There are 7 hidden switches. A switch that is on adds its own fixed numbers to the row, and there is some noise. The rows also spread widely along 8 directions, which tell nothing about the answers.
In the rows, 128 means zero.
Known rows, each followed by its switches (1 for on, 0 for off):
[129 105 133 141 123 144 113 110 117 160 109 126 175  98 164 151 104 124
 115 110 134 152 151 138 151  87 106 141 169 122 118 146 164  90 122 159
 116] | 0 0 0 0 1 1 1
[125 126 137 156 112  97 150 101 115 124 133 118 115 139 114 109 150 146
 119 135 137 136 122 117 110 141 121 112 105 153 119 132 115 148 130 148
 118] | 0 0 0 1 0 1 1
[119 130 148 138  70  95 124 109  98 156  66 105 135 149 107  88 142 140
  80 121 100 142 134 109  83 112  75  75 123 135 122 116  74 108 147 200
 167] | 0 1 1 0 1 1 1
[106 106 123 132 106 144  93 111 122 190  65 111 181 113 166 132 110 116
 161 108 110 131 153 101 121  58 129 153 171 116 117 140 176  85  95 195
  99] | 1 1 1 0 1 0 1
[144 131 107 170 181 148 221 108 141 125 123 131 169 176 128 167 127 136
  59 120 152 135 129 143 186 130  91 120 134 148 116 204 132 134 159 120
 140] | 0 0 0 1 1 1 1
[138 120 138 203 170 117 185 119  93 186  55 147 192 136 130 174 118 114
  88  50 118 119 113 116 142  87 134 135 115 165  93 164 138 101  95 131
 120] | 1 1 1 0 1 1 1
[ 71 151 106 175 134 166 165  91 160 156  65 136 193 184 138 131 148 140
 135 142 152 116 156 102  98  86  99 126 151 122 110 188 122 140 129 156
 125] | 1 1 1 0 0 0 1
[166 149 133 123 115  96 156 127 109 119 158 117  55 189  89  56 159 125
  83 146 116 145 104 106 133 157 127  79  69 156 131 131  94 155 133 164
 128] | 0 0 1 1 0 0 0
[132 101 115 138 120 162 109  90 144 148 127 113 165 125 150 139 104 118
 135 138 152 147 147 129 159  83  94 151 189 117 139 141 181  92 145 171
 115] | 1 0 1 1 1 0 0
[105 154 111  96 144 185 152 155 161 153  96 126 170 196 139 125 149 156
 115 154  99  92 180  98 113 124 137 114 141 127 139 199 108 169 114 199
 119] | 1 1 0 0 1 0 0
[142  74 144 128 124 126 125 138 143 125 123 127 158  64 131 165  81 122
  84 112 126 169 136 155 168 118  92 140 197 115 155 102 137  96 160 146
 154] | 1 0 0 0 0 0 0
[152 117 156 133 127 100 156 145  85 162  84 116 134 126 125  99 123 126
  52  98  94 159 138 136 149 116  79  94 127 136 112 126 104 101 132 170
 159] | 0 0 0 0 0 1 1
[134  89 129 108  71  90  99  90 104 147 117  94 101 106 140  86 117  99
 132 140 129 163 121 123 126 103  93 103 141 119 128  88 134  91 144 189
 125] | 0 1 0 0 1 1 1
[130 126 111 135 153 125 168 128 116 158 120 117 111 142 144 129 126 106
 113 103 120 136 107 111 155 114 148 125 102 144 106 143 153 128  97 142
 105] | 0 1 1 0 0 0 1
[105  96 151 193  92 105  82  77 111 145 115 135 149  62 124 147 115 132
 183 104 152 138 113 124  90  91 133 165 129 153 109  84 171  90 102 143
  90] | 0 0 1 1 0 1 0
[159 117 130 149 119 142 135  94 130 121 161 124 134 131 136 125 118 122
  53 117 143 167 143 138 164 107  82 110 171 124 153 144 144 117 160 150
 149] | 0 0 1 0 1 0 1
[148 136 178 212 134 128 108  90 108 131 158 163 160 106 133 134 156 134
 103  82 144 132 146 117 130 101 149 157 108 148 125 136 172 132  90 128
  91] | 0 0 0 1 0 0 1
[160 123  80 135 169 145 228  89 153 115 153 113 118 189 135 121 126  81
  54 143 169 155  99 151 210 136  85  94 135 130 129 179 136 132 182 115
 145] | 0 1 0 0 1 0 1
[178 104 181 141 130 126  93 141  77 163 127 139 164  78 140 138 104 117
  72  64  98 156 145 132 158  91 122 136 154 145 132 116 157  84 114 164
 120] | 1 0 0 0 1 1 0
[184 103 120 137 147  90 184 134 101 136 129 113 113 124  97 151  97 113
  54  95 115 156  89 140 167 145 107 101 130 164 120 126 104 108 163 136
 158] | 1 0 1 0 1 1 0
[133 134  90 121 177 171 182 145 145 153 125 127 164 165 151 168 122 133
 111 119 114 121 145 106 151 121 157 121 142 147 126 198 153 150 120 158
 109] | 1 1 1 0 1 1 1
[192 125 134 126 148 139 133 133 105 147 171 117 119 141 148 110 121 114
  59 100 111 165 141 118 174 106 126 115 147 138 143 157 161 118 125 162
 116] | 1 0 1 0 1 0 1

New rows. What belongs after each?
[107  83 144 158  89  77 147  98 156 109  82 124 162  78  91 157 110 139
  83 134 134 152 125 141 100 135  72 122 185 113 145  89  67 126 193 156
 184] | 1 1 0 0 0 0 1
[ 83 137 111 147 139 143 152 104 153 124 127 145 155 128 138 156 145 150
 171 143 139 108 139 105  90 134 169 142 111 143 121 156 146 175 100 139
  92] | 0 1 0 0 0 1 1
[164 109 149 148 116  96 106 114 110 119 191 127  87  80 127 122 121 126
 124 102 119 155 117 117 143 127 178 151 105 157 144 100 180 129  87 145
  80] | 0 0 1 1 0 0 1
[138 125 115  89  77 138  87  90 148 112 179 100  86 134 146  63 134 132
 114 182 141 177 159 104 116 124  92 100 167 108 167 120 136 146 163 204
 121] | 1 0 1 0 0 0 1
[148 113 123 141 150 136 127 123 116 136 162 134 131  82 142 180 102 124
 157  98 131 127 112 126 137 118 185 154 119 167 116 133 196 124  87 130
  76] | 0 0 1 0 1 1 0
[161 130 164 185 126  82 126 107 103 120 165 151 112 101 102 132 146 125
  94  72 113 141 115 101 106 133 181 128  94 168 139 112 132 152  98 137
 101] | 1 1 1 0 0 0 1
[115 149 188 163 100 163  53 107 117 154 115 157 188 130 152  91 172 139
 104 108 104 132 212  93  87  61 117 131 152 114 149 145 151 137 100 206
  97] | 1 1 0 0 0 0 1
[148 112 155 132  80  96  96 112 120 100 167 121 111  92 116 119 132 143
 112 140 119 151 132 125 102 137 143 121 143 132 145 110 124 139 126 171
 115] | 0 0 0 0 1 0 1
[104 161 127 165  64 115  98  66 112 141 106 114 112 176 125  49 173 136
 164 164 149 124 132  85  56  92 124 105 106 137 100 143 122 142  98 184
  86] | 0 0 1 0 1 0 1
[147 124 108  81 102 156  91  91 142 140 177  87  87 153 167  53 128 118
 125 175 137 177 163 105 152 102  95 119 168 102 160 141 172 122 139 208
 100] | 1 0 1 1 0 0 1
[139 145 106 173 200 189 209 131 158 152 108 150 184 189 121 183 125 124
  65  99 129 112 140 125 182 115 129 133 139 153 131 212 150 138 137 130
 124] | 1 1 1 1 1 0 0
[ 81 119  65  89 135 151 149 119 154 144 126 100 126 131 168 144 112 150
 221 163 144 126 129 103 108 121 168 153 138 136 107 160 180 149  92 154
  76] | 0 0 1 0 0 1 1
[ 84 136 121 152  77  87 133  83 135 127  82 113 126 152 109  86 165 147
 164 169 154 128 123  96  56 128 107 112 123 129 102 129  75 158 130 167
 121] | 1 0 0 0 0 0 1
[115 141 131 177 176 151 197 122 125 158  95 148 177 155 144 143 141 113
  93  89 136 118 131 127 168  99 118 135 113 138 105 182 146 130 107 122
 128] | 0 1 0 0 0 0 1
[106 133 109 187 121  94 207  90 139 115  84 133 120 172  83 114 138 111
  76 134 161 140  83 131 121 131  68  81 106 150 114 131  69 127 177 122
 178] | 0 1 1 0 0 0 0
[123 138 127 136 135 164 160 121 149 158  86 121 189 195 131 124 147 145
  61 139 110 124 186 116 148 104  80 112 165 113 142 197 113 133 149 197
 145] | 1 1 0 1 1 0 1
[180 132 145 116 126 117 122 119  86 136 166 118  93 137 132  77 132 107
  85 122 118 155 124 127 151 125 126 103 106 149 126 130 146 121 123 168
 105] | 0 0 0 0 1 1 0
[ 91  97 134 164 115  76 172 124 126 145  54 127 160  93 104 179 106 146
 125  97 114 128 104 124  94 125 128 125 129 149  99 106  97 119 128 143
 157] | 0 1 1 0 0 1 1
[141 136  98 110 108 171 107  75 124 151 151  99 118 166 174  75 127 112
 128 156 155 168 158 115 148  83  78 105 162 118 132 166 177 112 140 183
 106] | 0 0 1 0 1 1 1
[150  90  96 131 169 126 180 110 123 145 141 108 131 117 156 163 101  94
 133 112 139 137  99 138 201 116 149 144 118 146 116 148 193 106 118 132
  94] | 0 1 0 1 1 1 1
[ 99 135 138 218 111  88 177  69 130 108  90 143 145 142  72 132 143 146
  95 124 172 133 103 130  73 139  69  94 119 161 104 124  62 139 172 108
 168] | 0 0 1 0 0 1 0
[102 129 155 218 108 130 103  63 143  99 158 166 162  84 115 160 152 145
 128 108 160 129 146 113  74 113 144 149 136 140 151 118 143 164 126 124
 108] | 0 1 1 0 0 0 1
[118 119 116 174 132 124 190  91 139 142  83 115 163 162 122 139 135 127
 116 133 158 121 112 134 151 112  97 132 127 135  96 166 126 117 130 135
 124] | 0 0 0 1 1 0 1
[165 114 135 163 145 113 167 102 133 116 149 138 137 120 105 147 120 123
  21 101 128 173 137 135 150 143  83  90 152 140 157 137 100 127 190 138
 178] | 1 1 1 0 0 1 1
[114 118 102 126  76 156  91  65 148 136 142 102 135 134 163  85 122 119
 141 170 169 163 150 122 122  82  69 122 186 100 141 133 161 103 157 181
 115] | 0 0 1 0 1 0 1
[172 113  88  64 109 121  93 114 133 112 222  89  55 110 152 104 112 126
 163 161 128 160 113 103 143 144 185 131 137 130 158 121 183 145 110 186
  65] | 1 0 1 0 1 0 1
[136 123 120 138 146 154 163 134 145 141 122 121 163 133 136 165 110 144
  83 121 126 134 146 134 145 117 118 138 164 132 133 164 145 128 134 149
 141] | 0 0 1 0 1 0 1
[ 85 132 118 173 119 151 165  80 172 111  96 137 188 152 119 132 135 151
  87 157 179 136 160 139 115 112  48 110 181 105 130 165 102 139 178 135
 168] | 0 0 0 0 0 0 1
[102  93  90 160 139 129 202  99 155 148  66 117 158 126 138 161  96  97
 103 118 162 152 101 149 174 101  72 124 163 122 111 139 134  95 159 119
 163] | 0 1 1 0 0 0 1
[121  81 168 172  89 138  67 102 129 159  82 142 210  58 133 176 100 121
 101  88 117 147 164 136 121  63  91 152 203 115 146 101 152  69 146 183
 147] | 1 1 1 0 1 0 0
[152 100 146 100  87  97 128 137  92 165  78  94 115 133 140  81 121 100
  86 118  84 151 123 120 152 106  98 102 131 120 117 114 122  94 123 197
 144] | 0 1 0 0 1 0 1
[153 145 146 129 123 134 120 139  86 181 105 116 119 164 151  82 146 107
  99  91  81 131 135  89 132  89 154 116  91 146 104 150 154 121  76 195
  96] | 0 1 1 0 1 0 1
[ 80 148 109 105 100 183 112 108 155 173  77 107 157 186 152  75 139 144
 148 175 134 133 179  98 102  76  67 110 171  96 126 161 121 120 134 207
 128] | 1 0 1 0 0 0 0
[126 128 101 148 113 139 145  78 157  97 157 123 128 147 107 134 127 138
 108 165 175 153 123 140 115 137  80 100 158 140 142 141 111 138 181 138
 146] | 0 0 1 0 1 1 0
[150  79 132  89 100  82 153 159 120 154  93  89  98 102 124 118  94 110
  82 118  82 161 110 124 167 128 112 111 140 121 136  94 124  92 139 192
 164] | 0 1 1 1 0 0 1
[104 133 162 224  84  63 153  51 125 118  82 145 140 138  65 111 156 143
  85 117 152 138 116 117  64 128  65  87 109 154 124 109  59 131 176 139
 175] | 0 1 1 1 0 1 1
[176 138 183 150 178 134 141 174  68 164 139 158 150 105 137 134 134 122
  66  53  77 131 144 125 163 114 167 137  86 172 112 146 160 123  68 136
 101] | 0 0 0 0 0 1 0
[161 156 130 106 181 193 108 133 123 146 204 141 126 157 188 101 156 118
 116 113 107 134 182  92 168  99 189 138 115 125 152 184 205 165  78 175
  48] | 1 1 0 0 0 0 1
[136 130 151 206  97 131 118  57 128 124 110 141 178 143 107 116 139 130
  46 123 167 164 153 132 109  88  34 101 190 118 140 140  95 107 190 154
 167] | 1 0 1 0 1 0 1
[181 127 150 160 150 124 167 126  78 169 112 123 126 169 125  91 136  93
  64  91 121 139 108 131 190  96 105 120  97 152 109 145 148  88 107 145
 117] | 0 0 0 1 1 0 0
[ 96 114  93  92 148 146 140 169 139 177  88 109 137 117 167 149  98 131
 203 132 115 113 127 100 132 101 187 167 138 141  98 153 176 121  64 163
  80] | 1 0 1 0 0 0 0
[130  95 102 150 150 128 167 104 138 133 137 121 126  96 146 154  85  96
 122 115 169 158  90 150 188 110 106 138 146 135 118 124 170  96 137  99
 125] | 0 0 1 0 0 0 0
[ 81 135 162 158 103 129  99 117 102 202  48 127 170 129 151 111 149 144
 172  98  82 105 164  83  76  65 144 142 104 138  96 130 157 106  58 198
  92] | 0 1 1 1 0 1 1
[125 149 139 131 103 121 142 129 104 176  57 106 155 197 108  83 157 159
  82 133  87 122 160  90  94 107  85  87 125 142 111 169  76 124 129 215
 147] | 1 0 1 1 1 1 1
[ 90 107 145 170 102  92  95 118 111 155  79 132 162  65 136 170 122 163
 208 101 119 119 130  97  50 104 185 168 124 155 101 103 146 130  64 157
  79] | 1 0 1 0 0 1 1
[132 111 152  90  63  86  79 129  86 174  88  91  96 111 141  58 120 128
 123 127  82 169 146 103  96  99  96  95 133 117 113  88 115  88 115 216
 140] | 0 0 1 0 0 1 1
[108 146 114 123 159 141 171 156 147 147 104 136 154 150 126 167 132 168
 125 115  94 104 154  90  98 142 173 125 116 153 122 176 113 173 102 169
 119] | 1 1 1 0 0 1 1
[116 135 144 167 126 168  96  84 140 141 136 155 169 131 153 115 142 112
 112 124 152 142 173 126 132  78  93 133 160 119 152 143 159 119 138 158
 109] | 1 1 0 0 0 0 0
[168 139 129 143 170 137 196 140 108 153 103 131 161 179 114 125 125 119
  25 107 119 142 131 140 179 131  76  89 134 152 115 182 102 120 153 141
 155] | 1 0 0 0 1 1 0
[184  79 131 146 100  53 163 118  86 147  91  94 104 107 103 111  90  92
  64  96 118 183  75 138 167 117  91  99 148 134 112  95 101  77 155 159
 166] | 1 0 1 0 1 0 1
[167  98 119  48  65  93  92 143  88 153 133  69  53 113 147  60 107 121
 126 147  82 180 129 110 134 121 117  89 137 119 130  97 131  95 129 225
 125] | 0 0 1 0 1 1 1
[122 104 143 169 149 169 136 105 157 124 138 151 189  87 139 164 104 120
  76 113 156 154 160 164 168 103  81 145 184 118 146 138 161 105 160 121
 146] | 0 0 0 0 0 0 0
[136 107 113 129 117 114 123  94 117 141 137 109 119 111 149 112 110 114
 134 125 146 166 123 114 134 107 111 122 145 135 126 122 150 111 136 156
 120] | 1 0 1 0 0 1 1
[156 126 123 113 167 174 132 136 127 166 151 125 137 142 163 118 108  98
  79 107 114 153 155 119 195  93 116 126 153 125 146 154 178 107 131 162
 121] | 1 1 1 0 0 0 0
[ 93  93 118 175 152 111 201 130 156 140  67 139 177  93 107 208  95 126
 112  94 138 124  92 146 142 124 116 146 149 147 113 124 118 109 140 106
 164] | 0 1 1 0 0 0 0
[107 143 166 202 110 149 146 105 121 165  46 147 210 165 112 128 150 137
  44  88 116 121 169 114 105  78  66 105 150 127 118 168  96 106 139 172
 169] | 0 1 1 0 1 0 1
[119  93 109  94 171 126 198 166 153 141 105 118 146 113 139 193  99 147
 123 120  95 120 129 131 165 151 164 145 131 140 124 152 149 133 112 152
 125] | 0 1 0 1 0 1 1
[114 110 177 212  91 105  98 105 128 138  82 158 204  79 100 181 131 154
 106  80 104 114 150 112  67  99 134 147 161 142 136 115 111 121 119 163
 133] | 1 1 1 0 1 0 1
[ 86 111 129 166 118 157 107  83 165 119 130 140 175  84 150 160 119 137
 164 148 172 133 148 136 115  99 114 162 166 122 132 127 165 122 131 136
 104] | 0 0 0 0 0 0 0
[133 129 154 125  88  85 111 117  96 143 104 121 108 134 111  70 144 116
 100 128 101 149 130 106  98 125 105  91 110 141 132  97  89 123 140 194
 131] | 1 1 0 0 0 1 0
[138 104  87 109 159 125 196 155 141 158  88 104 137 139 127 167  87 120
 128 128 120 128  93 129 165 130 134 132 142 146 103 158 134 110 126 143
 128] | 1 0 1 0 1 0 0
[138 128 105 128 123  87 184 109 103 174  78  87  74 203 129  44 136  89
 107 135 122 146  92  95 157 108  98  84  94 139  99 133 114 112 132 180
 138] | 1 1 1 1 0 0 1
[129 107 116  86 148 124 180 166 147 133 140 115 106 126 124 148 118 127
 139 139  95 113 114 125 157 159 184 143 103 141 134 131 145 149 103 162
 108] | 0 1 0 1 0 0 0
[118  92 164 182 107  89 154 122 123 154  38 131 187  96 102 159 110 126
  53  86 106 154 131 130 122 102  65 116 176 127 126 108  79  86 162 161
 196] | 1 1 1 0 0 0 1
[126 140 130 177 162 164 178 102 149 135 101 150 195 180 115 145 135 124
  45 126 147 126 155 141 152 113  66 108 166 128 141 185 100 129 173 143
 166] | 1 1 0 0 1 0 0
[ 99  96  91 121  84 119 134  97 165 136  93  97 130 151 116 130 115 126
 165 168 142 130 116 118 113 109 110 124 160 121 129 119 124 110 154 184
 135] | 1 1 1 1 1 0 0
[ 67 140 126 127 117 142 130 147 153 152  85 135 165 129 132 161 145 172
 178 136  85  89 160  82  59 111 185 147 126 135 112 146 133 167  67 187
 102] | 0 1 1 0 0 0 1
[124  93 117 158  97 110 147  78 147 121 106 115 155 115 111 144 107 112
  73 134 150 164 120 136 136 115  65 110 192 115 148 118 106 106 190 160
 164] | 1 1 1 0 1 0 1
[100 136 133 206  86  94 129  61 140 113  95 140 141 132  90 112 148 137
 139 145 181 136 110 115  62 118  82 117 137 141 116 110  85 136 151 135
 137] | 1 0 1 0 0 0 0
[153 134 177 165 119 135 105 108 105 138 130 142 162 128 130  85 148 131
  40 104 120 161 175 122 132  97  75 110 154 119 147 141 119 119 146 177
 140] | 1 0 0 0 0 0 1
[133 127 157 200 154 142 133  91 103 151 123 167 160 114 142 125 134  87
  99  80 149 137 124 138 162  72 119 144 110 143 117 130 175  98 112 117
 108] | 0 1 0 0 0 0 0
[ 99 101 164 135  77  95  95 114 114 157  66 122 155  83 120 116 122 134
 138 123 102 139 139 116  84 106  96 121 148 122 122  83 104 101 132 195
 144] | 1 1 0 0 0 1 0
[100 113  94  66  91 136 116 120 163 132 125  93 123 123 153 101 118 154
 171 188 124 145 155 104 104 121 115 130 179 100 135 131 132 144 136 203
 116] | 1 0 0 0 0 0 1
